The first 9 rows are patterns. Each new row is the sum of 2 different patterns, raised or lowered, with some noise. Before adding, each is slid sideways (what falls off one end comes back at the other), maybe read backwards, and multiplied by a number that may be negative. Names go in the order of the patterns.
Known rows, each followed by the names of its patterns:
[ -0.9  -8.6  -7.8 -22.5  -0.1   9.2  13.6  13.7  11.0   4.4   9.2   2.3
  -0.4  -5.2  -4.4   0.7  21.4   2.2  12.3  13.1   0.0  -4.3   1.6   9.3
   0.7 -13.6 -14.5  -1.4  19.5   5.9 -10.1   3.8] | K_923
[  6.5 -13.3  -6.2  -6.2 -12.8  -4.2   1.6  -5.2   7.6   3.1   1.6  -2.6
   2.8  -3.2   9.4   4.7  16.7   8.8 -18.6  -0.2  -1.9  -3.1  -8.8  -1.7
  -5.1   1.3 -11.8   2.3  -1.6  -1.7 -14.3   3.5] | K_314
[-14.9  25.7   1.7  19.7  -5.9  -9.3  -0.1  -4.6  -4.4  -8.1  -3.0  -6.2
   1.3   5.5   7.5 -14.8   4.2  -8.5   5.8   6.9  -1.4 -14.2  -4.4  -1.0
  14.2 -13.6 -11.8   1.9   9.6  11.1   1.7  -4.0] | K_364
[ 22.1   8.7  19.6   6.2   0.7 -18.3 -13.3 -12.0   7.3  -3.4  -1.0 -23.0
   9.3  -7.5  -2.5   2.2  14.3  -0.3  -3.9 -19.7  25.7  -6.6  -1.0  -1.4
  -8.8  -1.5   8.4   1.9 -14.0   4.5   0.0   3.2] | K_66
[ -6.6   0.8  -9.7  -7.4  -5.3   1.4  25.7  -4.6   1.6  -8.7  -1.6  -0.9
   3.9  25.7  -2.1  -4.6 -12.5  10.7  -2.1  -4.6  -2.8  10.0   3.3 -21.3
   1.2  -0.8 -25.7   3.0 -18.5  -9.1  -2.8  -1.4] | K_208
[  1.2   5.1   7.7  -2.2  -0.8   2.4   7.4  18.1 -13.6   0.9   4.7 -10.8
  -0.9 -23.7 -19.5  -3.0  -4.7  -0.2  14.8  -0.6 -19.2   0.7   0.6   6.6
  -2.1 -15.1   3.0   0.5  12.7   4.1   4.5  10.1] | K_607
[ 25.7  24.0   3.4 -12.5  14.7  18.2   0.9   9.0  -7.6 -13.2   2.9 -25.7
  -5.3   3.8  -3.8  10.0  -8.1 -10.0 -14.5  -3.2  -3.2 -25.7   0.5 -22.4
  -0.3  -2.5   8.7  -5.2   8.4 -10.9   5.8   1.6] | K_270
[-15.6  11.8  -0.6  -4.2  -6.5   0.2  14.3  -6.8   5.0  -3.2  15.4  -5.9
   6.3  -2.3  -4.8   1.3  -3.2   5.5  -8.1  -8.3   6.8   2.8  -4.3  12.7
 -25.7   6.4  -4.0  -4.2  -0.3   0.8   3.9   6.9] | K_378
[ 13.1  -3.4   5.9  -1.3  15.9  -0.5   2.5   0.1   2.0  -6.5  -1.7   1.8
   6.4   2.9  -2.2  -5.7  -2.9 -15.4  -3.7  14.3  -2.5   8.3 -14.6 -25.7
   4.1  -4.4  -1.5  13.7  -7.3   0.4  -1.2  12.1] | K_458

New rows, each followed by the names of its patterns:
[ 15.4   7.3  -7.4  -3.3 -15.0 -22.9   4.7  12.5 -21.6 -13.2  -9.5 -21.5
  10.9  -5.0   3.7   4.7  -2.8   0.2  19.2  13.4  27.0   0.7   5.0   8.9
  21.7   5.2  -3.8   3.3   4.3  -2.1  16.8   0.7] | K_270 K_458
[ -5.6   1.5 -11.9  -8.2  13.1  -1.5  -1.3  -2.8  -8.8 -17.6   0.7   9.5
   4.1   5.9  11.9  -0.2  11.3  -5.2   1.6  -0.2  -4.5   5.3   0.4  -9.7
   7.3 -23.9 -30.0  -6.2   7.0 -15.3 -25.9   2.0] | K_208 K_270
[  7.0 -10.6 -10.3  11.3 -16.2  15.5  -3.8  -7.5 -22.3 -26.5 -28.5  -6.3
  -6.9   7.4   3.2  15.3   3.0  -1.0 -19.9 -17.6  -8.7  -8.6  -0.1  -7.4
  -1.8 -11.4  -9.4  29.4  -8.7  -4.3 -20.3   2.4] | K_923 K_66
[  5.1   8.9   5.0   3.7  19.1  -1.8  -3.8  -7.6  14.1  -1.5   0.8  15.9
  12.1  25.2 -19.5   0.6   4.4  -4.1  10.1  -7.5  -7.8  -4.9  14.9   2.0
   2.3 -11.9  -2.0   7.9  11.4  18.1   3.2  -1.2] | K_364 K_208
[19.2 18.7 20.2 14.1  1.7 10.4 38.2  9.2 18.8 17.2 35.0 24.7 19.2 12.0
 25.9  2.9 14.3 29.6 27.0 18.9 -0.8  8.4 27.8 21.0 27.4 31.9  7.7 22.2
  7.5 23.5 27.4 16.4] | K_314 K_458
[-32.5  -5.1  -0.1 -15.3 -10.8   2.3  -1.6 -15.7 -19.7 -30.6  -8.7 -14.7
  -7.9 -30.3 -21.3 -19.4 -13.0   4.7 -22.3 -19.1 -12.6  -9.2 -12.2 -13.7
 -39.4 -13.0 -51.7  -7.4 -18.9 -14.8 -32.1 -31.7] | K_364 K_66
[ 14.1   0.0  -7.7 -45.1  17.6 -13.5   1.3  -4.4 -10.7 -11.1 -22.9  -1.6
 -10.9   7.2 -13.8  -0.1  16.9   2.9   1.2  -3.9  12.6 -23.7 -14.1  11.1
  -1.4   7.6   2.2 -19.7   2.4  -2.7  -6.2   7.3] | K_66 K_208
[ -2.9   8.8   2.0  31.7   6.8   4.8   3.5  -3.3   1.4   9.2  -8.2  -4.5
  17.6  17.2  12.2  -8.8   6.9   5.6   6.1 -12.3 -10.1   6.8 -11.0  -9.7
  18.9  28.6  11.3  12.5  -2.0   5.9  -3.4  -3.7] | K_923 K_314
[-11.0   5.4   0.9  21.6   6.4  26.0   9.8  -5.5  10.1  28.6   5.2  22.0
   5.9   6.3  20.4   6.2  16.0  -2.3   9.9  -9.3  14.3  33.7  -2.3  14.7
  11.1  -9.6   4.4   0.5  -6.1  22.9   7.8 -12.3] | K_314 K_270
[ -0.5 -25.0 -18.2 -15.1 -12.7   6.8 -14.5 -10.3 -23.8 -15.6 -17.6 -12.8
  -6.6  -0.3 -12.7 -23.6 -11.7 -16.5 -19.8 -35.2  -0.4 -19.3 -16.4 -14.6
 -12.4   6.6   3.0 -21.8  -3.9  -8.2 -34.3 -15.4] | K_314 K_607
[-12.3 -11.9  -1.9 -10.0 -11.4  -3.3 -17.7 -19.8 -14.8 -25.0 -13.8   0.9
  -4.6  -9.3 -10.7 -22.1  -8.4 -28.3 -31.7   1.1  -1.3  -3.3 -12.6 -15.5
 -13.9  -3.5 -12.6 -13.3 -23.0  -9.1 -25.9  -5.6] | K_923 K_314
[  4.2   5.0  -2.3  -9.7  14.6   8.9   1.1   0.7 -14.9  -7.7   9.9   8.9
 -19.7  -4.3  -6.9   1.8   6.0  -0.5  11.1   2.8   3.4  -0.1  13.6  -9.3
 -12.0 -12.2   0.3  -3.2   2.9   0.2  -8.1  -1.9] | K_314 K_364
[ -3.8   6.3   0.0   8.0   4.2   4.1  20.8   7.1  -3.7   6.1   4.8  24.3
   7.3 -11.3   1.6   5.0  -9.6  16.3  36.9   7.6  22.0 -10.8 -22.7  19.8
 -14.9   0.2  19.4  -0.6  10.4  -3.5  13.0  15.6] | K_607 K_458
[-16.6  -7.8 -12.5 -34.7 -18.3 -12.5  -0.6 -10.7  -0.3 -12.0  -7.5 -17.7
   7.6   1.3 -22.4   1.0 -13.7  -5.5 -12.2 -13.2 -17.8 -14.6 -11.2 -15.5
 -24.1   0.2 -33.0  -0.4 -40.2 -15.5  -6.5 -20.8] | K_208 K_378
[ 35.3  15.5  19.8  -1.1   7.8  23.6  -9.8  -6.7  -1.8   6.0  22.4   4.5
  -3.2   6.3  -2.6  -6.1   0.4 -20.6   5.3   9.4  32.1  14.0   9.5   9.0
  11.2  27.3   6.2  -9.2   5.9  10.1  19.5  26.6] | K_923 K_607
[ 18.7 -12.1 -16.2 -17.7 -10.9 -14.7  -5.8  -9.6   1.2  -0.3  -1.1 -10.4
 -14.4 -43.0 -19.0  -9.2 -15.2  -1.0 -31.3 -26.3   9.3 -19.3 -26.9 -12.6
 -17.4  -4.3 -12.9  -7.0  -1.5  -2.9  -2.0 -11.8] | K_923 K_458
[38.4 34.2 18.4 31.1 11.6 -6.4 -4.7 19.4 11.4 15.3 27.2  6.1 40.4  7.2
 16.6 17.7 15.9 33.4 17.5 20.9 10.2 21.2 28.2 33.6 23.1 22.5  5.2 19.6
 26.4 23.7 32.2 -5.0] | K_208 K_607
[-35.5 -15.3 -30.5 -13.9  -1.9   9.7   4.0   8.0 -24.2 -11.9  -0.9   8.6
 -17.2  -8.0  -1.4 -10.6 -22.7 -11.2  -2.9   9.2 -33.5  -6.1   2.6 -16.1
 -10.2 -16.1 -28.0 -13.0   0.4 -12.4 -10.6 -16.4] | K_314 K_66
[ 26.8  11.8  20.6   5.2  13.2   3.8   5.6   6.2  20.7  18.2   4.2   8.8
   9.6 -12.8   6.8   9.8   9.4   8.3  -1.7  18.6   7.8  22.1  -2.1  19.4
  22.0  19.1  47.8  15.2   4.7  16.4  -0.7   9.6] | K_314 K_458
[  9.9  10.8  10.8 -14.0  -9.4   4.3  -6.1   6.0   5.8  12.6  -6.8 -18.2
  -1.1  16.0   7.8  -3.1  -1.1   1.7   2.7 -10.3   2.0  14.6  -6.4   7.1
  25.7  -6.0  30.0 -10.5   9.5   0.0   6.9   2.5] | K_208 K_378
[15.4 11.6 14.3  2.0  3.6 29.3  8.5 -1.1 -7.3 17.8 19.9 29.1 15.2 28.2
  2.8 17.0 25.1 35.0 17.7 36.8 32.0 19.1 33.1 26.2 31.4 11.6 21.9 14.1
 35.5 31.1  3.7 23.3] | K_314 K_270
[  2.9  -0.8  -5.4 -25.0 -21.9   8.9   5.0 -32.4 -20.0   0.9  -5.9   3.5
 -12.8   0.5  -5.1 -19.7   4.2  16.3  -2.8  24.0  -5.0  -4.0  14.3   1.7
   3.1 -17.2  -2.6  -0.2  -6.2  30.6  -6.2  11.7] | K_270 K_378
[ -6.5 -26.1 -33.3 -41.9 -34.0 -22.8 -33.1 -27.5 -37.5 -40.9  -9.2 -31.0
 -22.4 -18.0  -0.7 -22.0 -26.7 -47.7  -1.2 -37.9  -9.2 -27.5 -27.2 -28.4
 -20.5 -19.8 -24.4 -13.2 -22.7 -32.6   5.0  -7.8] | K_364 K_66
[ 18.1   5.6  12.7  11.9  -8.3   4.0 -17.3   3.7   3.3  -0.2  20.0   8.9
  -7.5   6.8   7.9   1.3   4.5   8.1 -24.3  27.1   9.2  -4.8  -4.7   1.9
  10.7   4.6   2.4  22.0   1.7   0.0  -5.2   9.9] | K_314 K_66
[ 24.0  19.9  -2.0   1.1  -8.3   7.5 -10.3 -12.8   0.5 -14.6 -10.1 -24.7
  -3.5 -18.3   6.1  -5.0  10.9 -18.2   4.7 -13.1  26.6   5.1  25.6  -2.8
  -1.1   5.4   4.7  -2.6  -8.5  -4.8  -9.8  21.8] | K_364 K_270
[ -6.9  -1.8 -13.0   2.0   2.5  -9.3 -17.6 -13.1  -2.1   1.0  -8.5 -11.9
 -14.7   2.1  16.4  -4.7  17.2 -13.4 -29.5  -6.6  -9.2  -8.0   9.9  -7.2
   2.5   1.7  12.9   9.5  -6.7 -16.5 -12.9   1.5] | K_923 K_458
[20.5 18.3 24.3 37.2 20.0 20.5 -0.2 22.2 15.3  7.4 14.3 32.1 22.9  3.1
 23.1 19.2 -5.3 25.2  5.4 18.3 23.1 31.8 18.2  5.4 10.2  8.8 13.3 15.4
 41.0 13.7 23.7  6.7] | K_314 K_208
[-40.0 -12.8 -11.2   5.5 -23.1  -4.9 -25.1  -7.2  -0.4  -3.8 -20.5 -24.4
   5.0 -15.0  -2.7  -8.9 -28.2 -14.8 -25.8 -12.2  -6.7   5.7  -2.1   0.8
 -13.4   5.9 -15.6  10.3 -15.9 -12.7  -8.0 -32.0] | K_66 K_607
[-32.3   7.2  -6.1  12.5 -26.9   1.9  -0.8  26.9  11.0  -5.5   3.6   6.5
  13.5  18.2   3.0   2.3  -7.9  -1.0 -29.7  -3.6  -1.6   0.3  11.3  -8.2
 -18.3 -41.0  -4.7  -7.9 -22.6  -2.3 -25.3  -9.8] | K_208 K_270
[  7.3 -16.4   1.9  15.8  -2.8   0.9  -2.3 -20.2  -0.8 -32.8   5.2  -3.6
  13.3  16.3   2.9  -9.5   8.5   1.1  18.4  -9.0   4.1   7.4  -8.8  -2.8
   1.1   8.2  12.3 -11.9   6.9  -0.3  -1.4   7.6] | K_66 K_378
[-13.2  13.9 -31.1   6.1  11.7 -11.4 -31.0  -9.3  -6.6  -1.2 -26.8  19.1
  -7.7  -5.2 -35.1  -1.5   0.9  10.9  -5.3 -17.9 -22.9 -40.7 -27.8 -13.1
  -7.1  -5.2   0.2  -7.4 -16.2  -9.4   3.5   4.5] | K_66 K_208
[ -4.5 -11.0   2.8  -6.8 -21.3 -13.3 -16.8   6.4  -3.3  -3.6   5.0   5.3
  -3.3  14.1  22.6  -9.2 -10.0  -8.6   3.9  20.1 -25.0 -18.6  -9.5  -1.8
  -4.6 -19.4 -17.7  -9.6 -28.4 -12.6  -5.2 -12.0] | K_923 K_607
[-14.3 -28.2 -17.1 -18.1 -16.5 -12.5 -21.1 -29.1 -22.3   3.2 -13.9 -11.1
 -21.1 -22.0 -27.9 -30.6 -28.8 -21.8 -22.6 -20.1  -7.3 -13.7 -29.0 -20.0
  -7.8 -15.0 -14.4 -47.3 -41.6  -5.3 -11.0 -20.4] | K_923 K_458
[-23.1  -8.6  -9.1 -12.6 -26.1   5.2  -5.7 -15.2  27.4  -5.5  -2.2  -3.1
 -23.7  -9.0   4.9  -7.2  -0.7  -6.2 -10.6 -18.9 -34.8  -7.5  -4.8  -6.0
 -11.2 -10.9  -9.8 -45.2 -11.0 -12.7   2.0 -28.7] | K_208 K_458
[-10.4 -10.8 -12.7  -7.6 -22.8 -20.9 -14.4  -9.2 -25.4   6.8   7.4  -6.5
  -3.5 -11.0 -11.3  -0.3 -35.9 -21.3 -14.4  -4.8  -9.5  -4.0 -14.1 -24.9
 -18.9 -25.7   1.2   0.9 -17.5 -10.1   3.2 -23.9] | K_607 K_458
[ 13.0 -18.3  18.0   1.4   9.7  -7.2   0.5  -8.5   3.9  11.7  17.7  -1.6
 -26.2   5.4  15.9  19.4  15.7   1.1  -2.9  29.3   8.5  30.5  12.5  -3.2
  24.8  -2.3  -0.4  12.6   1.1  -5.5   5.8  12.8] | K_364 K_208
[  0.2 -11.6  -2.1 -15.6 -24.4   2.8 -36.6  -7.7   5.5   9.7   2.1  11.8
   1.2  -0.4 -16.5 -25.1  12.9   6.4  -6.1  18.2 -18.1  12.1  14.4  -4.1
  -8.2 -15.5 -12.5  -2.0 -12.1  -4.4 -14.2 -44.7] | K_208 K_607
[ 18.1   6.1   5.4   6.0   2.7  27.2 -12.6   5.3   7.3  11.6  -2.2  25.3
  29.2  13.5   7.1  18.8   4.1  19.3 -16.8   8.1  12.4  19.5   7.7  -9.8
 -10.4  -1.1 -20.6  -2.2   2.6 -11.9  16.0   1.7] | K_66 K_607
[ 23.0   6.7  -5.3  28.1  15.7  15.3  30.0  10.9   5.2  -5.9  -4.6   7.7
   5.3   6.2 -17.4   8.1   9.1  -3.2 -23.4 -11.5   1.9 -18.4   4.7   0.0
  15.8   7.2  -6.9  23.9  23.0   4.4   3.2   3.7] | K_314 K_607
[  1.6   7.0   0.1  11.6  19.8  11.7 -17.3  -1.4  -3.4   5.9 -27.9  12.4
  -5.9   3.3  -6.4   0.2  -5.7   2.1 -13.6   5.6   2.3 -15.7  -0.4  -8.4
   0.8  -7.1   9.2  -4.7  21.8   4.3  -1.2  -3.3] | K_314 K_378
[ -5.6  -9.2   5.6 -11.7   2.2   6.3   2.4   6.1   5.7   8.3   2.5  10.3
  -1.9  -5.3 -10.0   2.3   4.7  24.3   7.0   7.3  12.5  13.9  30.7   3.1
 -27.0  -0.4  -1.4   2.3  24.3  17.2   8.7  28.1] | K_923 K_607
[  5.9   4.5  -7.0 -13.6   4.8  -8.3  -0.4  10.4   7.7   0.9   1.9   0.2
   1.7   5.3   7.4  38.6   0.6  14.6  -3.9  13.6  19.4   8.0  26.2  -1.9
  14.7  -5.6  12.1   6.8 -22.0 -10.8  24.9   5.4] | K_208 K_458
[  3.7 -17.1 -24.5   2.1 -10.1  -0.1 -17.9  -6.8 -16.3  16.5  -6.4  25.4
   4.0  15.0  -6.8  -2.3  13.2   3.2 -11.3 -27.0  -4.1   8.3   8.5   5.0
  -7.9   4.5  -5.3 -21.4 -22.5 -23.6  -9.4  19.1] | K_923 K_270
[-19.0 -22.7 -20.6 -21.1  -1.1   6.4  -0.1  -4.2  -1.1  -0.5 -17.8 -25.9
 -13.4  -9.8 -14.4  -7.2 -10.8   0.9  -7.4  13.4 -23.9  -6.3 -11.4  16.0
  -0.6   4.0  -7.4 -19.0 -25.9  -9.9 -11.9 -12.6] | K_314 K_66
[-30.8 -22.7 -19.8  -8.7 -29.9 -25.5 -28.2 -17.8   1.8 -18.7  -7.9 -17.9
 -14.8 -16.0 -17.1 -17.3 -30.6 -32.3  -2.1 -20.3 -12.7 -12.6 -43.1 -11.5
 -11.0 -21.2 -19.6 -30.1  -2.7  -2.1 -34.8 -19.8] | K_364 K_378
[-23.7 -15.3 -19.2 -13.9 -16.5 -19.2 -11.6  -9.2 -14.9 -41.4 -21.2 -22.8
 -12.2 -19.9 -28.5 -12.4 -36.9 -27.7  -5.7 -29.3  -5.8 -21.1 -10.9 -16.8
 -14.7  -8.3   1.1 -33.3  10.6 -16.9 -20.9  -8.7] | K_208 K_378
[-14.2  15.6   0.6   3.7   6.8  11.8  -3.0  13.2  -2.9   1.9 -14.5 -16.4
  -8.4  -2.7  12.4   1.0  12.6   4.8  -2.7   4.9  16.6  -0.5  -0.2   6.3
  -7.3  25.3  -5.8   3.0  -7.0 -11.6  -0.4 -10.7] | K_66 K_607
[  3.0  -6.2  -6.4  -5.1   1.5   7.7  11.7  22.8  14.8   9.7  -5.1   4.0
   7.1   3.9  -7.9  -7.3  -4.8  21.5   0.8 -18.7  -1.9  -0.3 -19.8  -0.8
 -16.6  -8.1   8.0   9.9  16.7   1.2   7.6   6.4] | K_923 K_314
[ -5.7  -8.5  -4.4  -2.1  10.5   3.1 -16.3   8.4  -2.9 -15.0  -4.8  -3.6
  12.0 -15.9  -5.8  -1.1  13.1   2.9  -3.9   0.2  -0.4  -4.4  20.8  12.8
  -9.9  -8.4  -4.5   6.9   7.3  12.9 -20.0   5.3] | K_378 K_458
[-14.3  -0.7 -42.5   0.9 -10.0 -24.2   5.9   8.4   7.9   7.1  -6.6  13.9
   4.9  11.5  -1.2  29.1  -2.8   5.9  -6.3  -4.1  -0.6  -4.0  10.4   0.6
 -19.1  -5.8 -12.1  -8.3 -10.6  -6.9   5.5 -11.3] | K_208 K_270
[ -5.0  -8.8  11.3  -3.0 -23.8  -2.3   2.0   9.6  20.2   3.4  -2.8   2.5
 -15.0 -15.7   5.0 -27.4 -12.2 -18.0  -5.3  -8.1 -18.2 -22.1  -4.3 -10.1
 -22.6 -16.0 -22.0 -22.6 -10.7   6.1 -10.7  -6.6] | K_314 K_607
[ -9.3 -27.4  -6.2  10.9 -10.2   2.3   2.6   4.9  -4.8 -12.3   8.6   6.8
  -8.7  13.0   2.3  36.1  14.5  -7.9  15.1   3.6  -7.9  13.4  17.9  -4.8
   3.9 -15.0  -2.5   9.7  -0.7  -3.8  -9.5 -13.2] | K_314 K_607
[-41.9 -24.1 -57.5 -27.3 -23.3 -22.3 -55.4 -26.6 -16.9 -28.5 -17.0 -28.0
 -48.9 -21.9 -24.9 -36.1 -19.1 -30.1 -28.0 -21.5 -49.0 -28.0  -6.2   9.6
  -9.5 -11.4 -38.2 -14.0 -26.3  -3.6 -38.3 -21.2] | K_66 K_270
[ -6.1  11.5 -10.6   0.9 -20.2  -1.0 -10.7   4.3  -4.1  -1.7   8.1  38.5
  14.5  -6.0 -21.8  11.7  19.9   4.3   5.4  -5.2   1.8  15.9 -16.2  11.4
   6.4  -6.6   5.1  -3.4  -4.3  -1.5   3.5   9.0] | K_923 K_270
[  9.9  17.2   9.2  10.9 -10.4   6.6  21.3  12.4   4.3   3.2 -10.9 -10.3
  -1.6  -3.7  23.3  11.2   6.5  16.4  -3.4  14.2   7.2  12.6  22.6   8.7
   9.6  18.5  22.7  21.8  16.6  15.7   9.9   9.8] | K_607 K_458
[  0.4 -12.6  -1.2 -18.8  -2.0  -6.7  -9.8   6.3   4.4  -1.5  25.1  17.5
  -7.3   7.0 -15.3  -0.2   9.1  13.6   2.5  10.4 -10.5 -12.8  -1.1   8.3
  11.2  -3.8 -11.3   8.4  11.0 -16.3  -4.5 -16.1] | K_364 K_458
[ -2.2  -4.0 -15.7 -17.0  -0.3 -23.9  10.6 -14.1   1.5 -24.3 -21.5 -27.6
  -6.8  18.4   5.6  -3.2   0.1   5.5  -6.7  -6.2 -21.5   0.8   1.6 -24.2
 -13.9  -5.5 -26.5  -8.4   0.2 -26.5 -12.9  -7.3] | K_66 K_208
[ -0.6  12.6 -23.7 -15.9 -11.8   3.5  10.3 -25.5   3.6  -6.2 -18.3 -30.4
 -13.4  -8.1 -13.9 -10.5  -9.5  -8.8 -38.1 -21.8  -3.5  -6.1  -2.4 -10.8
  -2.1  -8.0 -11.0  -5.4   4.8 -15.4  19.1  -4.3] | K_208 K_458
[-13.2   8.1   4.1  -4.7   0.4  21.5   2.6  -5.6  -2.4   2.5   0.2  -0.4
  -1.2  -3.3   0.5  11.8  10.3 -18.9  14.2   6.1   3.1  16.8  16.5  31.6
   4.1   7.4 -10.1   6.0  -8.3  15.4  -0.2  -3.8] | K_66 K_378
[ -6.0 -22.3 -11.0 -27.7 -13.0  -8.1  -0.2 -32.7 -27.8 -23.2 -14.0  -2.0
 -21.0  -6.1 -17.3  -6.4  -6.6 -12.2 -15.7 -21.7 -15.4   1.7 -21.0 -11.7
 -13.8 -29.4   3.3  -8.5  -5.8 -10.1 -23.8  -6.6] | K_364 K_378
[-23.7 -35.6 -10.6 -27.4 -27.8 -13.7  -5.4  -9.2 -18.1 -26.8 -29.2  -1.4
 -15.2  -6.4  -6.2 -26.5 -15.8 -27.7 -10.6 -11.4 -22.4 -22.3 -24.1  -4.0
 -15.4 -35.9  -9.9 -45.5 -27.1  -5.7 -21.8 -15.1] | K_364 K_458
[-24.0 -22.3  -8.2 -23.5   0.4   5.2  -2.2   8.6 -17.7  -6.6   4.6 -10.7
   2.5   7.0   3.1  24.3   0.9 -11.1 -10.0 -16.5 -10.0 -21.8 -15.2  -2.9
  -2.3  -0.5 -14.2  -5.6 -15.0  -7.1 -20.4 -19.5] | K_923 K_607
[  4.3  15.3  11.7  -1.5  -6.2   2.0  -4.6   7.6  27.0  -4.4  25.4   6.0
 -11.8  14.5 -15.4 -20.1   8.4   1.5 -16.5 -26.3   9.6  -2.4   6.0 -26.4
  -2.0  -4.9  -1.0   6.2  10.2   0.6  -3.3  -0.1] | K_208 K_270
